Every row belongs to one group in each of 4 separate groupings. Each group adds its own fixed numbers to the row, and there is some noise. The rows also spread widely along 12 directions, which tell nothing about the answers.
Known rows, each followed by its group in each grouping:
[-29  13 -24 -33  32  22  31  26 -36   5  11 -23  33 -13  -4 -17  16 -30
   1  -2  -5  -9 -25   3 -11  -5  41] : N q76 q442 q258
[  5 -39  20  19 -33  -3  21 -32 -14  44  -7 -29 -37  34  -4  30  -5  24
 -12 -29  -2  36 -35  15  39  18  14] : K q610 q442 q935
[-35 -13  19  42  11 -64  -8  -7 -18  18  15  -3   3 -39  12  -3 -47   1
 -21  12   5  28 -49  -3 -45  16  60] : N q129 q973 q935
[-31 -68 -35  -1  28  29  -2   6 -47  26 -17 -59   0 -13  15  16 -24  15
  -3   5  21  14 -37  14  -8  23  14] : K q610 q484 q722
[ 31   9  -3   9 -24  35 -49  16  45 -37 -35  11  51  37 -38 -32  -4 -31
   1  -1 -22 -44  19 -75  31 -22   2] : X q129 q318 q266
[-19  -7  -9  34 -18 -15  48   8 -45  23  25  -6  21 -35  35   7 -72  42
 -17 -15  21  20 -31  -5 -28  12  16] : X q259 q973 q258
[-12  10 -31  38   4  -4   6  16 -27 -14  15  32  45 -57  28 -60  19   7
  -1   8  30  -6  35  -9 -21  -9  24] : X q366 q484 q411
[-16 -12  14 -22   6 -22 -20  14   1 -11 -19 -13  47  12 -36 -15   4 -23
  11 -21 -26 -26 -45 -58   1 -13  47] : N q229 q318 q411
[ 32 -10 -15  11   8 -17   5   9 -35 -43 -37   2  25 -23 -39 -43   5 -43
  -1 -53   5  -5  -1 -49   5   5  22] : X q76 q318 q266
[-53 -44 -25   5   0 -39 -11 -55  -3 -18 -30 -21  26 -49   8  -8 -47  46
  11  -5  16   8   2  20  -4  -9 -10] : K q366 q318 q86
[ 30  -6 -24  45  38   3  -4  17 -32 -26  -8  24 -29 -34  -1 -34   7 -49
 -14  -2   6   0  28   0   3   2  25] : K q259 q973 q722
[ -1 -23   6  36  17 -24 -49   0   8 -22 -31  14 -25 -23  28   3 -45  -2
   7  23   2 -13  42  18  11   0  -9] : K q229 q318 q86
[ -9  36 -28   8   1 -49 -17  17  -4  -7 -19  30  27 -51  49   8 -33  10
   1  15  -1 -46  46  32   3 -10  21] : X q76 q442 q258
[ 18 -27  25  25  10 -13 -18 -19   0 -31 -32  -1 -20 -10  -4  -5 -52  -6
   9 -18  -4  14  35  -5  14  21 -32] : X q76 q442 q411
[ -3 -30 -14  29  -9  10 -20 -25  -5 -36 -43 -21  27 -13 -23   1 -63   9
 -19  -5 -15  -5   2 -27   9   1 -14] : N q76 q973 q86
[ 22 -19 -15  18  -9  49 -47  14  20 -12 -43  -8  16  19   1  -1 -23   9
   0   7  10 -24  42 -18  38  -3 -30] : X q366 q318 q722
[-30 -37  33 -35  -4 -75   5  -5 -14  18 -25 -15  14 -18 -11  -4  -1  20
  35 -47  14   8 -34 -17   8  11  25] : X q229 q442 q266
[-18  19 -37  42   6   0  18 -28 -15 -26  10  15  21 -59  11 -36 -25  -3
 -14   8  -7   3  24  22 -17 -14  11] : K q76 q442 q722
[-12 -40 -27  24  -8  -1  -4  31 -40 -13 -28 -22  44 -25  16   6 -74  24
 -13 -14  28   4 -12 -37 -25  13  -5] : N q610 q973 q266
[ 16 -10  42 -33 -35 -12 -51  36  37  28 -31  -1  14  63  15  55 -51  21
  20 -12   3 -35   6 -24  48   0 -13] : X q229 q442 q722
[-13  19  -5  -4   1 -17  -8 -28  16  12 -11   6  -7 -17  10  -6  30   7
   6   8  -9 -13  27  44  40 -13  21] : X q366 q442 q258
[-19  -6 -55  25  11  -4 -18  20 -40 -32 -40  -1  44 -54  13 -15 -13  -8
  10  15 -39 -69  11 -14  -6 -25  40] : K q76 q318 q86
[-12  19  -8 -14  44  32   3  31 -15 -37 -11  -4  -2 -26  16 -19 -14 -31
  25  13 -44 -50  36  10   7 -20  -6] : N q229 q318 q258
[-15   3 -15   7  -2 -34 -21   6  11 -11 -23  24  46 -39  19 -27   8  16
   6   6  17 -25  39  -2   8 -10  16] : X q229 q442 q411
[  9  -9  12  10  -7  31 -10  15  -2 -18 -16  -9  26  21 -28  -4 -42 -16
  -3 -10 -28 -18 -16 -52   6  -6  -3] : N q76 q973 q722
[  5   3  28  42 -36 -16 -10 -18   0  22   6  -6  -8  19   4  35 -56  13
 -19 -10 -31  13 -30  -4  16   2  28] : N q366 q442 q411
[ 22  27 -45 -26   6  58  35  17 -22  16   2 -21  19  14   8   6  31 -19
 -31 -17   1 -17   6  37  45  -7  35] : X q229 q442 q935
[ 21  47  11   5 -12  28   1  10  38   0  35  33  21  36  -7 -33  14 -36
 -32  -1  40  23  17  -5  16 -14   9] : N q229 q318 q266
[ 15  19   9  14 -16  24 -30 -33  63 -25  -2   9   9  42 -18   7 -54 -14
 -22   6  -9   2  23  -8  37 -14 -25] : N q259 q318 q411
[  7  16 -17  26 -23 -15 -17  17   7 -22 -14  12  35  -7   8   7 -76  -3
 -18 -12   7  -6  10 -26  -1  -7   4] : N q259 q442 q266
[ -9 -26  50  37   0  -6 -10 -22  -3   8  -2 -13 -40   9 -10  -6 -31   1
   6  -3  -8  37 -17  -8   3  13  -5] : N q366 q318 q258
[-25 -49 -15  24   4  56 -22 -20   9 -25 -47 -26  15 -22  -7 -30  -8  24
   6  22  -3  -7  38  -6  26   1 -44] : N q229 q484 q266
[  5  -5  32  52   1  20 -11   8   3  35  25 -17 -27  15  30  22 -73   1
 -27  22  13  37 -26  15 -10  23  12] : X q229 q318 q266
[-25  -7 -10  42 -17 -32   2 -10 -19  16   3   5  11 -44  31   8 -34  26
 -11  12 -14 -15 -12  15  -9  -4  42] : K q129 q973 q266
[ 26  12   0  26  30  18 -29  26   9 -34 -13  20 -14 -17  41  -6 -52 -21
   1  21   2 -17  78  21  12   6 -29] : X q229 q442 q411
[ 22  19 -10 -61  16 -10 -15   2  23 -29 -30   7   3  13  -8   1  14 -26
  25 -30   0 -36  54  17  56 -17 -17] : X q610 q442 q722
[-28  -4   5 -64  13 -55  -8 -44  29 -22  -1 -20  45   4 -20  -1 -58   1
   7 -43  27  17 -23  -4  -5  -4   3] : X q366 q318 q411

New rows. What belongs after each?
[  0 -14 -43 -41  -9  11  -3  -4  -8 -26 -20 -30  85  11 -24  -7 -43   2
 -14 -43  12 -15 -26 -47   6  -9  14] : X q366 q484 q411
[ -4 -16  -9 -11 -21 -33  10 -32   0 -13 -25  -7  28 -25  11  19 -74  47
  -9 -38  19  -3  14  13  19   0 -26] : X q229 q973 q722
[-21   8 -28  -3  13  -5  12 -27  -8 -17   6  -5  43 -24 -30 -47  37 -21
 -14 -17   8  11 -16  -9  -3 -16  45] : N q366 q318 q411
[ 10   7   5 -39   5 -36  13 -11   2 -11  -7   1   5  -6   9   5 -34  -4
  -1 -47  39   9  18  26  23   3 -10] : X q229 q318 q266
[-26 -16  20   4  11  -6  -1   7 -17  -1   4 -17   5 -10  17   5 -48  10
  14  -5  -3  11  -5  -2 -11   5   1] : N q366 q442 q411
[ -1 -33  44  68  -7   8   4 -11 -22  15   3 -12 -59  -6   2   3 -42   4
   4  -1 -21  29 -15  -6  10  20  -5] : N q259 q484 q266
[ 30  -4  22   3  10   5 -15  10   0 -23 -28 -10 -30  12  16  25 -82 -10
   6 -16 -23 -11  32   6  27  11 -32] : X q229 q442 q258
[-18  14  34 -19 -26 -38  19  36  -9   5  16  10  47  -3  14  -8 -52  17
  27 -35   0 -13 -24 -46 -18 -10  15] : X q229 q442 q266
[-23 -11 -63 -11  22  29 -10 -21  -3   2 -35 -37  39 -25   1   0   2   3
 -25  16  13  -9   7  31  20   5  20] : X q76 q442 q258
[-19   7 -15  16  -9  11  17  33 -18   3  24   1  54 -17  24 -25 -44  19
   3  -3  29  10  -5 -34 -37  -3   3] : X q610 q442 q722
[  9  33  -7  27  -1  13 -14  14   8 -17  12  21  38 -11 -10 -37  -7 -21
  -7   9 -23 -29   1 -36  -4 -26  35] : X q366 q973 q722
[-12 -61  17 -20   9 -13 -26 -10   2 -20 -48 -17   9  11 -36 -23  -1  -8
  27 -27  19   6  -4 -37  15  11 -19] : K q76 q318 q266
[-25 -41  -5  25  10 -25   4 -29 -26   4 -22 -18   3 -46   2  -7 -14  26
  -3   0  18  19  -6  12   0  18  11] : X q76 q973 q86
[ -9 -75   6  18   9  10 -42   8  -6  -5 -68 -27  10 -12   2  -5 -15  28
  21   4   9  -7  25 -25  22  25 -25] : X q229 q442 q411
[ 20 -12 -14  31  25   5  -7  30 -31  18   5   3 -19   0  -1 -15  34 -44
 -26   7  21  13 -18  -1   1  11  60] : K q610 q973 q266
[  8   5 -30 -45  18  18   0  -7  14 -16  -1   0  20  28 -27 -28  56 -43
  -1 -18  26  -3  12   0  35 -21  18] : K q610 q318 q86
[ 14 -10  32 -22   3  -7  -6  20  -8  29   2 -11 -24  44 -31  10  34 -44
   5 -27  -3   2 -45 -21  39   5  50] : N q259 q484 q266
[-34 -45 -28 -38  15   6   3  11 -41  -8 -31 -35  29 -33  27   6 -25  35
  34 -13  18 -26  16  11  14   1 -16] : X q366 q484 q86
[  6 -16 -12  36 -14  34 -26   9   1   5 -38 -16  -5  -2  26  28 -45  18
 -18  17  -7 -12  33  22  36   6 -15] : N q229 q442 q266
[-15  -1  35 -25  20 -21 -33 -12  46 -14  13  15  12  27 -23 -26 -26 -32
  12   0  29  20  -3 -18 -11  -5  -9] : K q76 q318 q722
[ 26  13 -11 -30   0  29  -5  23 -12  34  -1 -16 -12  45   7  41  23 -30
 -23  -6  -2 -21 -10  25  55   1  44] : N q129 q484 q258
[-23  13  45 -11 -15 -89   8 -11   8  22  18  18  23  -6 -10 -15  -8   5
  11 -32   9  12 -51 -27 -16  -6  54] : X q229 q318 q258
[-10 -36   6 -40  -9  38 -11  22   1  39  -9 -44  15  57 -14  34 -10   0
   0 -12  20   1 -44 -19  36   9  11] : N q259 q484 q266
[ -7  12 -45 -51  26  15  12  35 -27 -36 -12  -8  61 -16  -9 -33   5 -33
   5 -34  26 -24   9 -16  -1 -20  15] : N q366 q318 q266
[ 32  25 -18  20 -31  18  -9 -21  28  -6 -24  24   6   1  19   8   9  18
 -20   0  -7 -30  72  37  70 -14 -12] : X q229 q442 q411
[ 26   3   4 -15 -56  10 -12 -18  35  13 -28  -9  30  57   2  51 -58  30
 -23 -26   8 -17   6   1  58  -1 -25] : X q76 q318 q935
[-26 -19   2 -23  24 -16 -15 -25  17 -42 -25 -21  31 -10 -26 -24 -57 -16
   1 -15  16  25   1 -15 -16   7 -23] : N q76 q442 q935
[-36  -9   5  30 -23  -9   7 -45  21  -8   0  12   0 -24  13 -13 -33  42
  18  13 -10   3  27  14  16 -18 -24] : K q259 q442 q86
[ 15 -44  14 -20 -20 -15  -4  25 -23   1 -27 -13  33  34 -26   0 -14  -3
  -7 -57  54  27 -28 -57  15  13   4] : N q229 q318 q86
[ 28  15  10  23 -16  -2 -24  -5  24  24  -8  16 -24  24  -3  17  13 -12
  -8  -2  -7 -17  10  12  54  -7  24] : X q259 q318 q722
[-19  13  -4  14  17 -31 -38  19   9 -20  -2  26  32 -22 -12 -50  18 -39
  16  14 -15 -28 -12 -35 -19 -27  58] : K q366 q318 q266
[ 35  19  45 -22 -14   2   0  21  26  18  26  24 -14  59  13   9 -20 -17
  -2 -22  47  21  23  -3  28   8 -19] : X q129 q318 q258
[-39  10 -13  17  10 -11  -8  34 -29  29  -5  -1  10 -38  38   1  25   7
  12  32 -25 -38  -3  26   3 -12  59] : N q366 q442 q935
[ -7 -19  21  13  41  42  -1   7  -8  -4  -5 -15 -58  -8  17 -11  -1 -24
  25  21 -29  -3  34  37  24   4 -16] : K q229 q442 q266
[-21  -9   3   4  10   9  40   7 -40 -19  10 -29  28 -26   5 -17 -77   4
   6 -26 -11  13 -26 -25 -38  11  -4] : X q76 q442 q935
[-29  -9 -39 -41  15  -6  -9  14  -5  -8 -39 -15  35 -19  10  18  -8  11
   9   2  -6 -54  14  13  29 -15  10] : N q259 q973 q258
[ -1 -10 -45  17  27  -2 -28  11 -15 -41 -38 -15  43 -39 -15 -31 -26 -25
   0  -3 -16 -31  -2 -38 -15  -9  26] : X q610 q318 q722
[-13  37  15 -48   2 -34  -2  51  -5  23  23  25  26  12  20   1  18 -17
  24 -15  22 -21   0   2   8 -20  37] : N q366 q442 q722
[ 18  21  21  56 -16  19  11   2 -11   9  20  15 -24   5  -2 -13  -6 -20
  -7   0 -53  -7 -11 -11  12 -16  35] : K q229 q442 q722
[ 15  26  26  13   8   5 -30 -24  44  -4  15  18 -18  17   7   1 -16 -25
 -10  24  -9  -1  32  26  28   0  -1] : X q76 q484 q411
[ 14   5  -5  22 -22 -28  -8  -8   3 -43 -18  17  40 -17  -4 -15 -82   5
 -20 -40  25  11  19 -32  -9  -8 -23] : N q229 q318 q722
[ 26  13  13 -22  16 -10 -11  11  -7 -12 -14  -1 -22   8   1  14 -20 -28
  20 -31 -22 -30  16   8  33 -11   7] : X q366 q318 q722
[  2  -6 -20  39  -4  24  -6   3 -12  -3  -4 -12   9 -10  16  14 -64  10
 -29  10   2   5   4   2  -3   3  -5] : N q610 q973 q722
[ 31   5   6   6 -34  -3 -31 -37  52 -30 -40  10  27  32 -35 -10 -23   1
 -17 -25  -4 -10  23 -32  50 -14 -19] : X q229 q318 q258
[-27 -39   9  23  -2  14  -4  26 -30  36  -8 -28  -9  -4  32  24 -32  31
  11  11  13   4 -14   7  -2  14  -5] : N q610 q318 q722
[ -8  39  -5 -14 -33 -17  20  -9  12  15  24  22  40  -1  24  18 -26  26
 -15  -4  13 -19  12  23  21 -20  12] : X q76 q973 q86
[ -8  26  -2 -64  30 -33  35  -3 -15   6  45  -6  10   9  -3   2  -1 -48
  -3 -38   8  13 -35  23  -4  -7  60] : K q129 q442 q411
[-13  13  52  -8 -14   7  -1 -23  40  37  38   8 -15  40 -11  -6  21  -2
  -3   7   8  24 -13  14  31  -8   9] : N q229 q484 q722
[  4 -22  20 -10 -28  32  17 -16  17  44   1 -19  -5  49 -29  -1  49   8
   2 -25  24  21 -23  -7  59   6   8] : X q259 q318 q266
[  4  21  15  -1  26   4  -8  -1  13 -14  -9  20 -25  -9   1 -17  30 -28
   6  15 -26 -27  42  26  37 -16   8] : N q229 q973 q258
[ 22  10  45  16 -47 -25   8  25  -4  30   5  28 -19  39  15  27 -20  11
   5 -29   7  -4   0 -19  35  -2   0] : N q259 q318 q258
[ -3   0 -17  -4  46  19 -16  -1   8 -45  -8 -19   4  -9   2 -14 -72 -41
 -12   8 -14   2  11  10 -15  -1  -3] : K q229 q442 q935
[-18  39 -31  25  -9   9  29 -32  -2  30  32   0   6 -38  33   6  -3  19
 -27  19  -3   2  10  66  14 -11  40] : X q129 q442 q722
[  3  -9  14  -7  11 -26 -13  14   7  -5  -2   2  18  16 -23 -24 -17 -27
   3 -24  29  16 -26 -48  -8   6  23] : X q259 q318 q258
[ -1 -31  -1  13  17   3   1 -62  11 -19 -26 -26 -37 -20  -8   4 -50  10
   1 -20   4  24  27  37  34  12 -45] : X q259 q318 q722
[-14 -25  19 -30   8  -6   4  26 -21  42  10 -19 -27  32  21  44 -15  -4
  19  -9  10  -7 -30  17  25   4  25] : K q259 q318 q86
[-15 -20 -38   4  31  25  30   4 -43 -24  -1 -26  24 -44   8 -32 -32   1
   3 -20  27  15   7  -4 -25   7 -14] : X q610 q318 q722
